The same things were measured in two ways. Each way mixes the same 11 hidden numbers, adds some noise and spreads widely along 8 directions of its own, which tell nothing about the thing.
In the rows, 128 means zero.
Some things both ways: the first way, then the second way.
[165 135 117 121 152  85  77 155 118  91 150  94 174 145 152  49 126 145
 164 103 133  95 139 130 118  90 114]
[139  80 131 152 163 130 129 165 142 151  79 135 139 123 114 106 154 126
 138  87]

[178 177 145 129 149 113 158 137 153 133 149 148 121 169  98 126  98 124
 124  95 118 155 134  90 179 143 113]
[159 142  63 101 148 128 123  94 107 144 103  97  75 121 170 102 134 102
 130 140]

[130 144 151 149 156  97 141 105  99 106 117 151  92 139 141 144  73 180
  69 108 110  84 137  91 164 150 158]
[165 113 138 134 156 122 132 125  49 135 175  93 159 141 147 120 168 150
 146 123]

[138 172 181 132 192 123 159 137 129 111 140 153 123 187 125 157  96 141
  76 121 140 151 141 109 167 127 146]
[142  96 103 117 186 109 123 113  60 100 122  84 110 124 179  90 143  90
 175 127]

[169 112  94 143  77 138 111 129 146 151  87 117  84  75 152 168  99 137
 120 114 137 100 126  92 142 145 106]
[147 127 127 149 125 130 121 127 112 103 106 119  98 115 100 108 114 138
 126 143]

[157 139  56 143 151 112 163 137 111 136 185 107 121 136 146  71 139 163
 158 126  98  75 179 147 156 133 113]
[130 137  75 147 145 120 172 113 119 178 103 101  93 162 124 100 170 136
 159 189]

[125 117 141 167 156 127 162 154 132 149 125 159 131  85  88 185 141 120
 110 163 177 197 162 135 113 107  98]
[165 141  77 215 129  83 157  86  63 114 173  99 117 133 138  62 167  81
 210 120]

[148 142 140 138  98  78 106 141  96 140 112 127  99  95 120 140  92 131
 118  85 120 125 143  58 141 143 143]
[141 111 132 119 211  69  88 151  81 173 124  87 134 129 150 108 163 174
 113 122]

[135 111 146 103 133 119 141  97 134 112 122 155 136 157 161 105 128 129
 171 139 106 140 131 138 160 123 106]
[158 144 152 188 176  39  83 163  98 119  91 124 126 125 134 128 163 163
 129 102]

[162 114 122 105 124 104 157 108 147 156 126 141 120 114 143 154  79 129
 131 113  78 141 156 140 168 148 135]
[146 195 112 120  80 107 192  90 155 140 138 143 113 159 125 109 187 153
 128 194]

[150 128  77 172 108 143 120 116  89 113 135 131  69 135 154 140 106 201
  77 171 126  49 150  83 130 135 138]
[142 129  83 138  93 175 152 125 217 199  60 125  53 122 105 118 132 110
 106 134]

[112 132 151 106 193 129 148  93 138  79 154 140 172 197 143  60 113 156
 124 133  73 140 158 150 146 109 130]
[ 89 130 159 194 112 142 163 133 164 102  49 142 117 144  41 132 120 180
 141 132]

[151 171 121 101 125  96  88 117 121 124 142  86 112 163 142  96 112 130
 106  86 112  89 113 108 147 113 142]
[ 97 105  99 175 120 132 189 117 139 103 102 119 140 134  98  37 187  81
 192 156]

[ 86 143 108 132 130 139 159  95  99 172  83 138  41  90 159 175 146 160
  89 127 138  78 131  98 166 176 143]
[124 105  96 138 131 146 139  90  88  98 132 106 105  96 127  86 114 100
 160 139]

[139 139 127 122 165 112 126 143 166 126 146 172 113 128 118 102 182 111
 206 166 171 182  92 171 110  93  86]
[187 187 105 163  78 147 121 113 137 145 166 160 109 151 109 170 110 175
  84 157]

[134 135 122 159 174 153 109 164 149 103 107 167 100 138 148 117 147 162
 133 163 151 110 102 127 124 112 138]
[149 179  88  84  88 131 121  43  94  78 203 109 103 109 151 116  98 139
 110 142]

[164 134  87 142 102 121  92 132 114 126  96 147  73 105 162 114 134 184
 150 133 154  57 106  66 142 161 107]
[145  71 173 117 146 139  92 164 119 133 121 129 148 109 111 163 117 175
  96  88]

[134 161 137 170 144 141 139 127 124  80 153 152  96 195 120 125  90 196
  62 167 148 117 133  83 121 119 137]
[122 119 130 169 158  86 116 140 138 164 121 124 128 116 132 112 176 151
 123 119]

[122 157 114 125 148 135 177 132 124 169 156 166  67 128 126 148 130 136
 127 167 130 148 155 139 147 154 133]
[145 179 161 128 110 125  97 109 128  57 207 156 150 163 123 173 111 192
 109 103]

[122 129  59 124 113 133 129 120  95 157 140 137  88 106 159 103 124 175
 126 161  99  87 168 105 127 161 149]
[116 136 136 125  95 112 173 107 198 154 136 151 119 117 130 103 172 120
 145 116]

[151 147 131 155 169  82 153 135 120 121 132 162 105  86 110 176 127 115
 134 173 167 140 136 115 114  93 104]
[225 121 111 241 123 161 100 141  60  81  96  84  19 144  83 139  67 136
 146 122]

[119  80 129 101 169 123 144  95 125 127 111 130 157 137 178 145 122 148
 123 146  77 112 163 186 160 109 146]
[101 142 140 161 123 110 184 115 142  99 101 125 129 161  94 101 169 147
 167 153]

[174 137 143 121 138 104  76 147 162  85 120  98 146 175 131 124  82 167
  90 108 117 117 112 105 116  88 130]
[162 204  66 167 151  87  59  97 156 116 117 156  40 100 140  82 118 146
  97  83]

[ 88 131 127  78 149  74 123 101  85 141 130  96 116 106 172 111 127  94
 142 130  82 100 158 181 125  95 162]
[161 162  90 138 134 145  96 110 126  82  92 113  55 134 114  91  67 134
 113 122]

[ 97 135 148 103 138 161 142 107 138 138 144 174  72 151 143 112 144 160
 134 162 135 183 128 147 123 166  98]
[135 155 127  81 133 128  81 121 152 127 117 154 132 101 161 134  84 131
  81  93]

[119 112 162 133 154 116 100 121  86 113 108 135 116 113 157 150 132 155
  96 132 150 117 140 127 123 119 122]
[100 134 111 100 150 114 138 116 122 123  68 112 123 140 103  99 117 163
 108 165]

[121 112 136 130 200  96 147 126 119 125 119 136 130 106 150 153 138 100
 142 140  94 109 143 196 147  76 158]
[157  82 115 114 168 159 131 141  92 159 104  80  95 142 141 129 141 143
 126 139]

[177 119 112 102 151 108 154 107 184 123 168 122 178 116 110  99  58 111
 138 115  50 170 176 182 131 109  99]
[168 160 158 172 114  98 151 118  57  76 174 115 155 169 106 116 151 169
 164 138]

[ 66 108  91 149 142 154 146 100 100 114 111 133  76 108 190 106 131 142
 120 173  86  54 151 157 136 118 175]
[ 37 133 155  78  70 128 153  66 162  47 118 102 158  94  73  92 131 174
 101 160]

[141 157 101 141 165 120 179 131 151 102 158 123 113 167 148 105  92 173
 115 139 118 101 150 119 146 122 130]
[ 94 101 173  85 163 105  90 133 123  93 144 128 146 107 149 155 127 187
  85 135]

[141 151 180 108 144 136 103 122 137 108  92 154 101 182 126 165  99 141
  79 140 103 137 115  88 142 112 154]
[114 111  99  78  89 203 170 108 190 142  72 109  73 149  90 124  77 127
 103 164]

[208 110 104 147 128  80 138 128 122 144 142 127 144  63 120 181  83 118
 126 109 113 151 170  98 138 116 101]
[116  77 162  79 160 110 156 159 153 177  85 108 144 135 171 127 192 118
 135 139]

[127 138  93 121 122 131 126 133 127 154 146 139  65 143 160 121 156 168
 147 156 159 110 117 145 135 144 126]
[ 77 146 120  81 138 106 126  96 138  91 106 119 128 117 117  86 138 167
  99 168]

[126 159 100 142 147 101 165 132 116 126 149 134 106 119 125 123 122 146
 130 165 147 128 159  99 114 113 111]
[138  62 156 153 156 138 109 165 139 149  98 124 105 113 123 155 103 136
 115 104]

Other things, the second way, with their names:
<660>: [157 126 122 204 141 119 161 126  75 115 166 120 110 150 118  92 141 109
 195 172]
<292>: [162 161 108 100  92 112 163 102 120 142 141 105 106 170 111 145 124 176
  98 212]
<644>: [141 114 144 128 141 118 115 152 131 119  91 118 130 138 130 140 160 153
 117 128]
<681>: [152 115 147 137 158 111 111 152 140 156 134 123 135 142 145 130 155 137
 136  85]
<183>: [104 128 144  56 106 121 182 101 142 144 156 123 160 136 168 139 174 131
 125 193]
<60>: [172 154  91  99  96 172 140  88 162 139 196 142 117 117 198 103 133  46
 141 108]
<417>: [ 78 124 142 162 109 202 142  97 195  62  87 142 102 110  72 105 104 122
 156  55]
<298>: [103 133 135  61 122 177 142 112 167 147 128 129 137 144 144 152  80 124
 109 159]
<283>: [139 166 138 216  99  83 148 107 111  59 176 114 159 140 121  76 196 100
 187 131]
<627>: [116  58 144 102 142 178 146 126 121 141 155 103 175 112 169 130 154  76
 151 103]
<629>: [ 95 122 161 180 130 131 125 122 147  78 111 160 133 103 102 121 172 155
 149  97]
<143>: [141 152 128 110  69 142 158  99 117  97 137 116 146 137 118 134 117 141
 106 186]
<6>: [170 101 113 176 191  99  67 155  92 148 104 102  79 117 125  93 126 153
 123  82]
<653>: [158 121  70  73 113 154 165 101 153 179 154 115 124 153 191 114 145  57
 144 130]
<400>: [142 185  89 126  84 205 152  62 140 101 143 105  71 158 130 126  73 101
 150 134]
<407>: [143  96 111  50 148 109 138 108  84 177 160  81 187 110 186 105 180 111
 127 119]
<13>: [162 143  99  95 129 122 122 121 144 181 144  97 114 144 185 126 139  99
 116 145]
<8>: [116 144  82  72 151  90 106  76 134 137 154 119 108 112 178 106 126 131
 114 113]
<728>: [148 175 116 149 113 104 141  74  77  69 195  97 101 143 137  84 115 118
 167 155]
<215>: [108  87  97  44 152 117 143 112 126 183 121 133 173  89 184 101 149  86
 117 143]
<577>: [127 107 128 206 111  60 194 123 123 125  97 142 121  98  96  60 219 110
 190 158]
<769>: [165 121 102 139  96 166 127 113 113  89 127 108 122 114 129  81  93  55
 152 101]
<467>: [161 110 130  64 121 153 142 139 121 205 157 111 155 139 187 150 122 107
  86 202]
<202>: [168 123 118  87 118 185 154 138 107 157 111  89 132 162 132 146 127 131
 110 178]
<714>: [ 67  68 156  54 140 138 151 117 119 122 123 114 173 112 149 148 136 143
 116 180]
<328>: [ 84 116 117 117 132 126 131 118 164 140 136 137 167 124 118  91 142 143
 119 122]
<638>: [109  39 178 129 151 162 139 172 145 138 104 126 175 138 106 143 137 139
 147  77]
<699>: [122 146 108  39 149  76  86 106 119 130 126 124 158 109 159 125 132 170
  68 130]
<536>: [181 100 133 129 133 182 139 132 104 151 203 161 168 122 176 139 109  56
 160  92]
<575>: [100 101 130 121  83 168 150 123 164  94 107 106 136 149  59 120 101 155
 104 149]
<408>: [114 102 149 116 126 192 128 122 100  75 136 104 159 161  89 151 104 177
 125 117]
<673>: [ 98  90 135 115 133 154 141 121 156 111  66 124  92 116 119 143 104 133
 122 144]
<220>: [155 134 121 141 108 192 124 126 151 125  90 140  97 110 120 135 113 111
 122 108]
<459>: [ 88 130  65  79  93 157 167  79 209 166  60 120  90 107 111  76 141 108
 107 149]
<343>: [121 149 100  74 125 110 129  90 163 156 136 127 118 115 168 109 157 131
 110 122]
<521>: [149  93 114  93 105 190 160 115 125 148 141  98 113 156 139 172  92 112
 123 165]
<580>: [134 125 110 127 127  73 169 121 168 177 136 133 156 129 173  92 214  75
 158 130]
<110>: [174 142  96 144  77 185 150  75  95  98 213 135 121 117 147 121  91  78
 158 124]
<701>: [164 109 133 105 157 134  82 145 113 150  75 122  77  80 145 134 106 152
  78 126]
<784>: [172 132 121 157 101  98 162 125 140 179 171 135 117 142 136 129 165 131
 132 156]
<374>: [166 144 130 123 124 119 125 131 166 179 180 153 110 126 162 130 169 144
 101 129]
<598>: [156  65 126  94 135 187 143 161 141 219 118 113 152 142 138 180 131 124
 104 133]
<86>: [125  38 135  77 191 101 173 136  62 188 158 102 192 106 205  90 201  78
 166 146]
<779>: [109 108 193 166 100 103 179 140 125  87 151 132 151 169  76 165 163 194
 143 188]
<513>: [126 134 104 144 140 134 157 118 146 160  91 110  57 137 124 103 109 124
 137 191]
<210>: [102 128 124  67 152  77 133  99  81 136 137  88 150 115 185 115 147 140
 120 198]
<378>: [145 154 152 142 145 102  87 131 124 102 183 136 137 156 120 164  96 187
 116 102]
<365>: [169 206 147 231 101 175  71 110 124  23 164 157  74 146  79 162  59 177
 133  69]
<680>: [141 101 108 150 132 139 136 117  88 103 100  96 112 109 117  82 123 107
 141 142]
<818>: [145  95 161 171 122 175 131 170 151 118  94 137 124 147 111 156 119 128
 132 114]
<124>: [ 85  99 180  67 130 166  94 137 174  90  89 144 172  87 129 135  97 140
  88  57]
<436>: [117 153 150 122 126 108  90 135 166 124 155 147 174 125 119 126 151 180
  79 105]
<66>: [141 140 133 159 153 121 104 133 126 154 152 128 119 138 130 129 127 164
 123 108]
<781>: [145  93 127 161 174 142 106 150 106 102  70 102  88 140 125 134  91 115
 160  94]
<511>: [132 154 147 114 127  85 136  98 116 117 180 130 161 104 176  95 181 114
 148 114]
<349>: [131  89 110  75 109 201 147 111 138 133 177 111 184 152 149 137 109  76
 148  92]
<348>: [110  95 117 136 130 215 137 131 184 138  79 123 107 129  94 112 106 111
 143  72]
<162>: [109 148 128 184  93 154 148  98 165 107 117 133  75 116  88 112 128 152
 134 143]
<222>: [114 114 137  68 142 189  66 114 162 128  97 160 113  67 164 169  60 134
  72  67]
<315>: [109  69 167  96 143 180 126 136 113 110 115  97 164 137 117 164  98 153
 127  89]
<120>: [161 129 122 130 142 140 137  85  69 108 205 110 116 125 179 108 129  84
 187 100]
<694>: [142 136 157 166  83 173 148 130 170 126 154 140 121 160  93 181 139 168
 125 121]
<678>: [170 115 126 108 127 174 122 148 136 161 122 106 124 157 148 153 111 115
 115 123]
<287>: [137 180 143 131 122  62 105 103 144 133 212 194 174  99 186 148 151 133
 110 106]
<501>: [ 88 132 121 133 115 107 170 115 150 126  84 151 161 120  94  97 145 136
 130 165]
<3>: [119  90 134 157 115 152 152 114  91  29 126  97 142 167  64 105  94 138
 172 115]
<200>: [158 188 111 145 122  89 119  86  69 127 234 145 145 122 169 126 143 151
 115 181]
<142>: [ 97 128 178 152 117 136 103 141 156  71  67 129 110 114  80 149 132 195
  93 139]
<665>: [119 114 119  74 121 146 135 124 153 161  64 105 100 121  99 140 104 176
  71 166]
<574>: [230 164 131 178  71 145 146 125 110 109 168 146 119 140 150 145 134  84
 145 135]
<677>: [105 121 144 145 144 137 136 112 106  96 146 118 141 129 101 103 151 163
 149 125]
<567>: [128 114 138  90 139 123 121 118 103 113 180 108 145 160 138 141  78 166
 106 146]

Some of these things the first way, each followed by its name:
[187 101 125 136 115 131 105 125 179 137  82 121 121 104 122 188  79 163
  76  89 104 135 118 106 144 136 116] : <677>
[154 124 121 145 144 135 114  94 127  97 112 112 137 117 147 126  99 134
  88 102  94 104 143  89 145 111 117] : <210>
[169 118 130 132 135 105 119 124 150 128 102 115 145  99 104 160 103 111
 115 105 101 144 143 120 135  97 105] : <459>
[ 84 147 182 103 197 144 143 112 158  85 163 160 134 174 141  53 110 106
 137 135  70 192 136 185 122 106 139] : <124>
[139  84 113 172 119 123 133 111  99 115  92 130 104  79 168 136  91 175
 116 109  95  50 160 114 165 153 126] : <407>
[138 101 103 119  99 118 103 113 117 167  99 132  92  97 138 204 147 158
  99 159 163 152 122 101 107 124 128] : <513>
[ 89 108 102 120 153 181 133 129 148 126 132 120 109 162 191  99 140 153
 119 167 109 102 139 194 134 113 158] : <660>
[159 152 153 125 145 109 102 113 144  89 126 156 126 156 135 110 112 127
 134 129 142 132  96 100 138 107 116] : <143>
[152 131 118 112 140 123 127 114 107 155 120 141 124 127 138 145 168 131
 142 143 147 136 143 107 152 127 100] : <781>
[125 158  86 121  87  93 130 119  78 151 163 124  92 133 142  70 131 103
 173 115  93 104 158  82 155 134 155] : <13>
[124 118 130 100  93 125 138  98 124 145 113 124 123 155 147 132  76 133
 106 114  60 121 165 110 170 144 168] : <681>
[112 155 114 156 123 111 143  99  89  81 168 131  63 167 177  86  89 191
  96 136 129  66 131  87 140 141 150] : <467>
[159 126 144 111 128 140 125  81 167 128  83 145 134 145 111 171  79 104
  80 115  54 143 126  99 166 107 158] : <694>
[129 125  99 145 146  66 200 104 102 127 173 125 124  84 165 117  78 127
 146 129 122  98 186 150 154 129 124] : <574>
[120 132 105 139 155 115 140 170 112 125 148 124 138 109 139  75 141 115
 179 135 107 132 180 134 126 109 126] : <378>
[142 134  97  99 137 104 108 104 118 138 135 136 152 139 131  71 161 127
 173 124 110 118 134 117 147 117 120] : <315>
[171 115  94 121 132 104  80 109 165 101  96 118 139 143 141 133 117 170
 111 122 106 100  92  93 124  88 144] : <162>
[129 127  87 167 133 145 165 147 143 114 199 157  63 141 128 101 121 185
 141 200 146 143 144 183  94 128  95] : <436>
[155 117 142 118 111 107 119  94  97 128  86 123 110 163 155 184  99 184
  76 124 122  78 136  81 170 134 142] : <653>
[111  78  69 134 138 136 185  70 102 174 140 139  92  92 149 179 143 173
 102 167  88 117 179 175 150 143 134] : <400>
[148 179  98 156 136 104 119 145 119 131 139 148  79 118 115 107 143 178
 120 115 186 113 106  48 127 153 110] : <110>
[104 120 122  94 125 149 127  86 127 122 113 113 120 156 180  77 138 163
 134 113 102  94 141 134 161 152 106] : <501>
[100  92  98  90 104 138  85 100 115 164  81 128  70  81 170 145 175 120
 156 177 100  96 115 181 108 109 130] : <6>
[141  99  93 135 135  86 101 133  92 146 110 122 119  73 158 140 147 139
 151 125 126  91 142 126 131 116 136] : <343>
[180 127  98  98  88 105  59 146 159 141 115 127 142 140 135 107 121 141
 155 112 126 149 102  77 121 118 135] : <728>
[225 113 111 160 101 103 117 147 159 123 114 118 156  87 103 182  60 131
 108 119 135 138 157  74 129 103  87] : <292>
[138 167 116 104 123  66  80 133  80 110 122 110 113 146 142  92 119 169
 123 121 124  82 133  48 112 121 147] : <567>
[128 136 114 178 150 124 138 116  84 124 141 133  87  85 148 143 117 143
  79 121 148  88 148 110 144 137 133] : <220>
[155 168 113 142 151 147 151 125 150 152 130 182  66 128 111 161 177 149
 129 158 194 166  98  88 141 150  79] : <714>
[128 170  75 184 111 115 169 137  76 133 202 143  65 139 135 105 114 159
 112 160 170  92 164  87 143 145 143] : <283>
[136 126  75 114 117 125 195  72 126 172 112 118  91 120 155 178 112 175
  99 145 110  85 165 106 176 164 114] : <673>
[165 112  91 131 124 116 192 121 194 132 140 115 149 102 105 142  53 120
 134 141  65 163 185 154 130 108 100] : <784>
[ 98 124 118 110 176 142 148 120 145 120 147 144 118 170 175  85 143 175
 138 155 137 117 129 190 140 133 135] : <86>
[ 60 157 134 130 166 145 163 136 101 137 142 137  91 121 163  64 165 113
 160 120 142 121 157 155 152 152 126] : <215>
[ 83 156 124 108 140 130 128 105  85 124 145 118 106 164 172  56 132 135
 124  98  72 104 154 102 160 147 174] : <298>
[121 119 112 120 141 164 131 102 135 118 129 125 115 172 153  82 143 146
 135 133  77  96 136 160 161 123 126] : <349>
